There are 10 hidden switches. A switch that is on adds its own fixed numbers to the row, and there is some noise. The rows also spread widely along 13 directions, which tell nothing about the answers.
In the rows, 128 means zero.
Some rows, each with its switches (1 for on, 0 for off) after it:
[151 133 120  80  94 102 104  83 141 170 124  35 137 144  70  54 132 143
 177  85 117 105  79 153 124 144 140 119] => 0 1 0 0 0 1 1 1 0 1
[148 183 166 134 182 124  93 160 166  53 122 124 110 139 145 115  64 142
 157 171  53 123 159 139  58 133 139 131] => 1 1 1 1 1 1 0 0 0 0
[106 109  72 150  84 134  82 147 102 149 127 151 149 191 135  88 142  77
 162  97 160 152 104 141 169 158 150 124] => 0 0 1 0 1 1 0 1 0 0
[ 78 170 134 117 175 145 120 112  92 113 164  97 121 161 154 156 119 140
 101  89 122  95 135 130 137  73 143 145] => 1 0 1 0 0 1 0 0 0 1
[ 73 132 144 132 108 206 143 133 123 169 103 111 135 201  84  94 156  96
 108 122 161 123 161 137  91 124 166 113] => 0 1 0 1 1 1 0 1 0 1
[131 144 141 112 121 197 105 123 103 142 137 133 109 158 102 156 175 138
  77 134 120 132 119 173 152  84 124 123] => 0 0 0 0 0 1 0 1 0 1
[120 181 175 169  97 206  77 134 123  99 135 164 150 106 145 163 120 108
 132 159 107 107 161 158 209 125 117 170] => 1 0 1 1 0 1 1 0 0 1
[128 201 181  76 142 115 127 109 153  87 126  45 126 143 124 129 118 146
 171 138  90  85 140 141  83 152 154 143] => 1 1 1 0 1 0 1 0 0 1
[ 83 145 148 129 137 139 126 116 123  91 132 123 123 196 161 113 100 102
 121  94 138 125 116 125 115 140 145 127] => 0 0 1 1 1 0 0 1 0 1
[ 91 112 159 124 120 182 121 101 124 154  97 149 107 109 135 156 101 136
 118 135 119 108 131 135 136 160 121 159] => 0 0 1 0 1 0 0 1 0 0
[156 143 120 137 131 202  96 189 109 172 144 178 150 159  60  95 180 101
 126 159 122 137 163 160 162  87 129 120] => 1 0 0 1 0 1 0 1 0 0
[177 165 148  80 153 137 108 191 143 145 159 147 135 169  77  83 165 106
 146 145  76 123 145 155 138 113 108 128] => 0 0 1 0 0 1 0 1 0 1
[180 118  88  70  99 137  96  96 120 129 132 101  98  89  99 147 135 154
 144 163 106 124 102 166 129 111 113 147] => 0 0 1 1 0 0 0 1 1 1
[123 119 163  29  87 147 179 107 113 186 121 152 127  94 109 117 185 148
 140 140 174  94  92 125  72 164 137 159] => 1 0 1 0 0 1 1 1 0 1
[107 185 152 124 183 163  91 169 123 124 130 160 104 139 137 174 107 125
 152 142  49 116 186 132 143 141 116 179] => 0 0 1 1 1 0 0 0 1 1
[124 149 114 155 152 126  98 145 116 123 135 139 164 148 118  64  95 115
 163 108 131 130 132 129 129 114 149 118] => 1 0 1 0 0 0 0 0 0 1
[139 194 148 153 127 136  91 200 165  78 161 155 156 200 106  98 172 124
 161 149 138 160 135 138  86  87 176 111] => 0 0 1 1 0 1 0 0 0 0
[153 104 125  71 101 123 120 138 144 182 112 120 103 111  96 108 140 134
 169 123  99 133 114 139 114 193 118 157] => 1 0 0 0 0 1 0 1 0 0
[114 105 147 169  25 162  82 113 160 100  82 136 123 167 163  97  92  80
 156 113 137 156  97 160 162 241 131 142] => 1 0 1 0 1 1 0 1 0 1
[144 130 138  92 166 165 132 159 119 144 124 152 101 150 101 116 131 111
 101 151  79 144 151 151 108 121 105 128] => 0 0 1 1 0 0 0 0 0 1
[132 123 180 120 143 161 143 124 119 125 111 145 127 171 126  54  93  88
  83 118  98 141 110 150 117 157 111  95] => 0 0 1 0 0 1 0 0 0 0
[111 159 193 123 163 166 126 137 147 132 153 158 137 164 103 104 140 165
  80 120 131 102 119 136  84  72 142 119] => 0 1 1 0 0 1 0 0 0 1
[125 153 141 155 138 147  63 163 149 153 148 151 137 182  93  92 133 126
 170  80  93 134 120 144 173 143 129 147] => 1 0 0 1 0 0 1 1 0 1
[140 148 140 123 134 106 107  99 121 104 156 128 161 101 160 108  62 113
 155 112 124  75 124 118 187 134 120 166] => 1 0 1 1 1 0 0 0 1 0
[ 51 105 144 166  93 150 105 116 210 126 119 133 106 167 132 139  99 149
 144 119 182 118 131 109  58 142 173 157] => 0 0 1 1 1 0 1 1 0 1
[178  79 113 112  79 154 126 132 140 171 135 154 157  98  87  69 126  89
 112 164 155 113 138 153 157 121 107 128] => 1 0 1 0 0 1 0 0 0 0
[161 190 150 123 178 115 101 149 132 100 172 108 153 153 115  94 106 118
 133 117  82 109 147 144 155  76 121 125] => 0 0 0 0 0 1 0 0 0 1
[119 104  79  59  98  57 140 135 132 151 158 127 115 120 167 166 148 117
 163 108 162 115 118 102 115 165 142 186] => 0 0 0 0 1 1 0 0 0 0

New rows. What belongs after each?
[118 172 143 145 120 158  96 148 115 107 153 160 150 159 133 148 164 127
 133 121 137 137 122 147 164 101 146 139] => 0 0 1 0 0 0 0 0 0 1
[103 155 133 100 187 168 148 171 118 162 159 115 130 207  85  90 158 103
  91 119 119 115 173 138  95  73 140 110] => 1 0 1 0 0 1 0 0 0 1
[115 120 107 114  75 109  97 105 159 118 158  79 118 156 143 132 121 108
 144  90 141 114 113 142 159 146 134 167] => 1 0 1 1 0 1 1 0 0 1
[ 71 130 153 191 125 191  92 127 134 146  99 158 142 141 114 103  88 122
 146 109 137 130 139 127 141 135 145 132] => 0 0 1 0 0 0 0 1 0 1
[144 118 139  71 128 170 151 141 120 141  99 167 105  79 130 144 124 126
 115 204 110 109 167 143  63 148 116 158] => 1 1 1 1 1 1 0 0 0 1
[154 124 133  82 135 141 140 150 131 147 137 148 129 139  94  79 144 124
 130 151 134 123 128 139  75 115 127 119] => 1 0 1 0 0 1 0 1 0 1
[ 92 164 194  94 129 152 113 125 185 108 143  87  75 147 138 187 118 147
 135 117  83  93 147 133 110 152 120 190] => 1 0 1 1 0 1 1 1 0 1
[148 139 107  88 124  89  99 178 131 162 156 140 134 163 109  95 158 113
 191  90 109 136 111 127 144 167 133 153] => 1 0 0 0 0 1 0 1 0 0
[159 111 155 131  97 142 102 117 180 119 159 122 132 150 128 100  74  70
 102 118 105  92 153 152 218 130  81 152] => 0 0 0 1 1 1 0 1 0 1
[ 66 178 108  85 145  98 117 119 100 143 142  59 119 160 149 168 139 129
 195  83 118  97 134 105 122 154 168 176] => 0 0 0 0 1 1 1 1 0 0
[152 184 170 106 142 124  64 135 105 130 155 113 146 179 133  99 110 104
 149  66  32  91 105 166 252 178  94 158] => 1 1 1 0 1 1 0 0 1 0
[119 137 147 100 146 173 115 133 112 128 150 127 100 181 121 142 143 111
  92 104  95 121 129 157 167 116 107 143] => 1 0 1 1 0 0 0 1 0 1
[122 121 114 116  98 167 103 116 113 192 139 131 144 130  93 132 158 126
 129 118 147 101 129 144 185 114 132 151] => 0 0 0 0 1 1 0 1 0 0
[148 177 112 145 151 143  92 170 104  97 144 122 154 165 115  94 125  88
 162 140 100 143 159 149 157 107 142 117] => 1 0 1 1 0 0 0 0 0 0
[136 112 133 165  79 192  84 112 173 129  72 119 112  91  86 111  94 152
 163 184 123 148 135 163  85 151 142 122] => 1 0 1 0 0 0 0 1 0 1
[134 121 120 107 178 130 133 174 126 149 148 172 118 136 119 109 105  89
 132 134 103 121 174 116 124 116 106 149] => 0 0 0 1 0 0 0 1 0 1
[161 142 104  99 144 142 100 186 134 173 152 118 137 160  68  93 151  81
 167 135  83 116 177 148 174 126 107 143] => 1 0 1 0 0 0 0 1 0 1
[128 191 160 104 168 140 129 125 108 106 144 124 141 109 133 139 111 137
 143 143 101  99 146 127 124  99 134 148] => 0 0 1 0 0 0 0 0 1 1
[191 109 122  62 127 114 119 129 126 118 146 134 117 147 119 105 138 123
 103 142 101 119 102 162 131 129 108 124] => 1 1 1 1 1 0 0 0 0 0
[125 149 185  99 130 165 126 130 153 159 120 161 137 107  93 124 130 158
 147 155 123  82 141 127 101 131 133 157] => 0 1 1 0 1 0 0 1 1 1
[137 133 109 114 140 168  82 163 130 195 122 165 127  93  78 134 148 149
 158 165  89 114 158 151 124 115 121 161] => 0 1 1 0 0 1 1 0 0 1
[171 126  44 100 171 108  77 173 134 168 142  97 112 116  82  99 107 120
 174 149  60 128 169 152 125 102 109 143] => 1 0 1 0 0 1 0 0 0 1
[133 110 150 118 145 101 125 104 197  97 123  87 108 111 130  81  37 145
 141 142 116  97 130 120  38 117 128 126] => 0 1 1 0 0 1 0 1 0 1
[ 77 170 147 171 170 128  94 135 141 114  86 163 134  78 151 133  60 194
 218 141 117 124 135  95  40 162 183 158] => 1 0 1 0 1 0 0 0 0 0
[136 103 122  55 129 148 148 122  98 148 161 148 102 163 136 158 166 102
  57 120 129 111 125 151 165 110  98 149] => 0 0 1 1 1 0 0 0 0 1
[129 154 168  96 169 132 126 135 137  72 130 166  86 143 154 142 114 171
 117 150 107 139  98 133  35 119 136 123] => 0 0 1 0 0 0 0 1 1 1
[132  87  95  84 132 103 143 148 147 170 148 141 135 139 105  71 125 101
 137 146 164 102 134 112  71 109 133 122] => 0 1 1 0 0 1 1 1 0 0
[ 77 184 166  99 156 148 123 123  84 155 138 143 144 165 130 110 147 148
 159  73 128  96 105 116 124 146 158 154] => 1 0 0 1 1 1 1 1 0 1
[145 179 151  89 154 179 139 160 100 186 122 130 166 144  53  70 169 108
 153 157 115 105 170 144 123 108 139 116] => 0 0 0 0 1 1 0 1 0 1
[108 141 182  96  71 216 122  99 112 153 124 115 112 164 105 144 182 129
  93 103 129 118  99 168 170 145 125 151] => 1 0 1 1 0 1 0 1 0 1
[132 153 172 102 137 150 125 119 112 150 151 151 157 152 104  63 128 126
 121  97 131  98  97 138 149 111 119 126] => 0 0 1 0 0 1 0 1 1 1
[107 133 118 162 119 178  77 153 130 128 108 128  90 142 135 184 111  97
 126 130  69 157 176 160 183 158 112 159] => 0 0 0 0 0 0 0 0 0 1
[ 89 188 158  89 164 165 146 123  85 121 151 140 130 138 133 168 175 169
  98 134 144 109 121 129  81  66 160 136] => 0 0 1 0 0 1 0 0 0 1
[136 167 139 101 128 152  63 170 138 196 126 165 122 128  63 131 184 190
 195 114  77 134 101 150 130 144 132 167] => 0 0 1 0 0 1 0 1 0 1
[ 83 143 158 115 163 106 130 124 148 153 161 140 148 144 129  83  85 133
 159  66 140  81 122  86 118 120 133 168] => 0 0 1 1 0 1 0 1 0 1
[144 137  89 108 148  85  73 142 163 145 188  81 126 176 102 125 122 137
 153  86 100  95 133 139 177 100 130 156] => 1 0 1 0 1 0 0 0 1 0
[159  66  88 112 120 119  99 144 155 174 146 167 121 120 112 103 110 107
 108 154 123 113 141 146 137 122 103 139] => 0 1 0 0 1 1 1 0 0 0
[104 132  82 169 170 121  89 119  63 123  92 164 157 124 154  54  55 128
 179 105 135 135 107 120  93 141 163 104] => 1 1 0 0 1 0 0 1 0 1
[143 151 114 126 163 150  74 163 108 149 117 162 121 180  82  55 153 162
 156 123  85 171  80 162  76 129 152  94] => 1 0 1 1 0 1 1 0 0 0
[113 164 177 152 148 129 106 139 162 139 148 167 165  97 119  87  74 146
 183 106 132  85 141  97 129 124 137 170] => 1 0 0 1 0 1 0 1 0 1
[140 149 117  92 103 134 103 144 110 157 116 126 130 138 104 108 168 132
 169 123 111 151 105 151 121 160 141 139] => 0 0 1 0 0 1 0 0 0 1
[191 141 190 116  96 103  91 147 203 152 155 146 166 134  85  49 104 112
 175 108  97  95 109 140 196 173 102 150] => 0 0 0 0 1 1 0 1 0 0
[108 206 144 124 131 164  75 143  99 106 145 118 132 148 128 172 153 144
 179 116  95 111 139 142 169 120 148 170] => 1 1 1 1 0 0 0 1 1 1
[ 75 134 137 145 118 177 113 150 141 131 103 142 102 160 133 136 128 128
 140 132 135 144 141 132  73 150 155 139] => 1 0 1 0 0 1 0 1 0 1
[136 193 113 103 144 136  80 150  99 111 160 103 131 160 120 149 167 146
 155 113  91 119 127 156 149  93 144 150] => 1 1 1 1 0 1 0 0 0 1
[110 171 128 124 181  93  73 163  92 123 160 192 144 166 174 105  99 114
 174  71  80 114 103 119 181 151 115 163] => 0 0 1 0 1 1 0 1 0 1
[140  98 149 113 133 176 123 125 158 110 113 120  71 123 127 135  79 114
  87 172  83 127 152 154  99 133  98 135] => 1 0 1 1 0 1 0 1 0 0
[117 157 180 137 164 134 130 169 154  99 149 166 129 166 144 109 116 132
 113 126 124 131 137 123  83 119 144 128] => 1 0 0 0 0 1 0 0 0 0
[119 146  96 123 135 179 133 175  90 134 134 124 133 168 111 118 146  41
 140 162 125 132 205 140 151 118 132 129] => 1 0 0 1 0 0 1 1 0 1
[ 95 132 131  85 144 120 129  95 108 117 146 105 103 119 168 178 106 136
 118 103 126  87 123 122 132 117 121 170] => 0 1 1 0 0 0 0 1 0 1
[127 158 124  95  93 124 102 156 152 135 145 106 133 157 112 127 165 107
 185 136 123 113 142 137 126 147 142 156] => 0 1 1 0 0 1 1 1 0 1
[143 127 147 105  95 140 109 126 134 151 126 125 140 146 105  76 130 118
 149 107 121 115 104 151 143 159 124 135] => 1 1 1 0 0 1 0 1 0 1
[135 154 179 117 128 178 125 149 137 107 136 169 132 141 124 140 153 119
  98 170 120 120 143 154 116 111 126 128] => 0 1 1 0 0 0 1 0 0 1
[139 144 142 105 158 128 147 161 148  99 122 129 133 144 131  97  99  98
 137 178 118 112 182 130  58 131 142 121] => 1 1 1 0 1 0 0 0 0 1
[144 121 117  74 132 140 135 129 143 180 149 102 136 112  75 102 139 123
 131 152 128  88 157 140 114 100 120 146] => 1 0 1 0 0 1 1 0 0 1
[145 142 131 136  99 164  60 150 138 145 129 133 132 149 106 126 130 107
 161 131  86 120 135 165 205 159 116 153] => 1 0 1 0 1 1 0 1 0 0
[112 147  97 147  70 141  83 126 120 124 136 116 142 125 138 164 152 122
 160 118 152 140 130 145 169 131 155 162] => 0 0 0 0 0 1 0 0 0 1
[107 200 148  98 226 117 132 199  98 186 185 167 184 134  90  97 146 119
 199 103 110  67 180  80 151  90 139 169] => 1 0 1 0 0 0 0 1 0 0
[126 131 107  60 118  86 128 117 145 127 180  98 122 143 133 142 157 144
 139 119 162  85 109 123  95  86 143 155] => 0 1 1 0 0 1 1 1 0 1
[130 110 141  94 136 154 148 111 106 121 125 128 110 144 133 120 128 126
  81 136 130 135 106 150  99 123 127 111] => 1 0 1 0 0 0 0 0 0 0
[170 107  79  80 114  88 132 139 136 123 188 123 148  99 131 140 136  99
 137 152 167  89 155 121 148  78 124 166] => 1 1 1 1 0 0 0 0 0 0
[106 114  99  77 150 156 141 125  73 151 129 124  96 159 126 135 153 125
 108 124 133 132 115 140  93 119 139 124] => 1 0 1 0 0 0 0 1 1 0
[105 160 156 165 142 120  77 134 183  94 172 128 143 205 133  82  83 127
 139  83 131  97 119 126 136  95 141 134] => 0 0 1 1 1 1 0 1 1 1
[ 89 160 142 114  97 163 138  82 107  83 132  75 128 108 168 174 108 114
 127 149 162  78 156 129 120 106 151 159] => 1 1 1 0 0 1 0 1 1 1
[154  95  92 110 113 119 134 159 158 170 148 165 145 119  86  87 145 124
 136 156 172 136 138 121  77  95 143 131] => 0 0 0 1 0 1 0 0 0 0
[101  92 164 121 122 164 138 141 127 171 152 183 133 186 125  94 135  80
  79  83 149 104 127 133 175 146 104 139] => 1 1 0 0 0 0 1 1 0 1
[159 165 112 140 140 112  69 180 147 102 164 134 141 154 118 111 124 120
 180 131  99 127 144 138 142 106 140 142] => 1 1 0 1 0 1 0 1 0 0
[173 161 187  97 136  92 115 188 178 143 177 197 178 173 102  44 140 112
 179 100 117  96 111 122 160 161 117 145] => 1 0 1 0 1 0 0 1 0 1
[132 157 212  91  69 193 114  70 159 141 100  53 113 170  76 109 149 155
 122 106 100 105  90 182 148 180 134 130] => 1 0 1 0 1 0 0 1 1 1
[111 173 173 119 122 132 100 118 132 135 137 149 141 126 123 149 154 196
 174 102 143 107  85 123 122 141 167 160] => 1 0 0 0 1 0 0 1 0 0
[ 69  92 102 104  83 132 136  78 143 208 124  97 140 102  96 109 127 149
 166  99 205  82 112 101  93 125 161 163] => 0 0 1 0 0 1 1 1 0 1
[153 146 135 149  91 171  72 113 129 125 101 129 135  90 105 106 105 147
 176 146 106 135 117 159 143 148 133 141] => 1 0 0 1 0 1 0 1 0 1
[132 134 119  53 117 144 143 129  82 124 122  88  99 172 140 131 160  92
 106 121  96 134 125 164 121 160 121 131] => 1 1 1 0 0 1 0 0 0 1
[142 166 155  78  95 155  99 102 130 147 159  90 126 124  95 173 184 162
 138 113 110  94 108 162 190 118 123 176] => 1 0 1 1 0 0 1 0 0 1
[ 92 147 171  98  77  72 144  87 173 131 158 119 173 124 135 100 138 178
 200  62 224  84  61  82  91 152 186 168] => 1 0 1 0 0 0 0 1 0 1
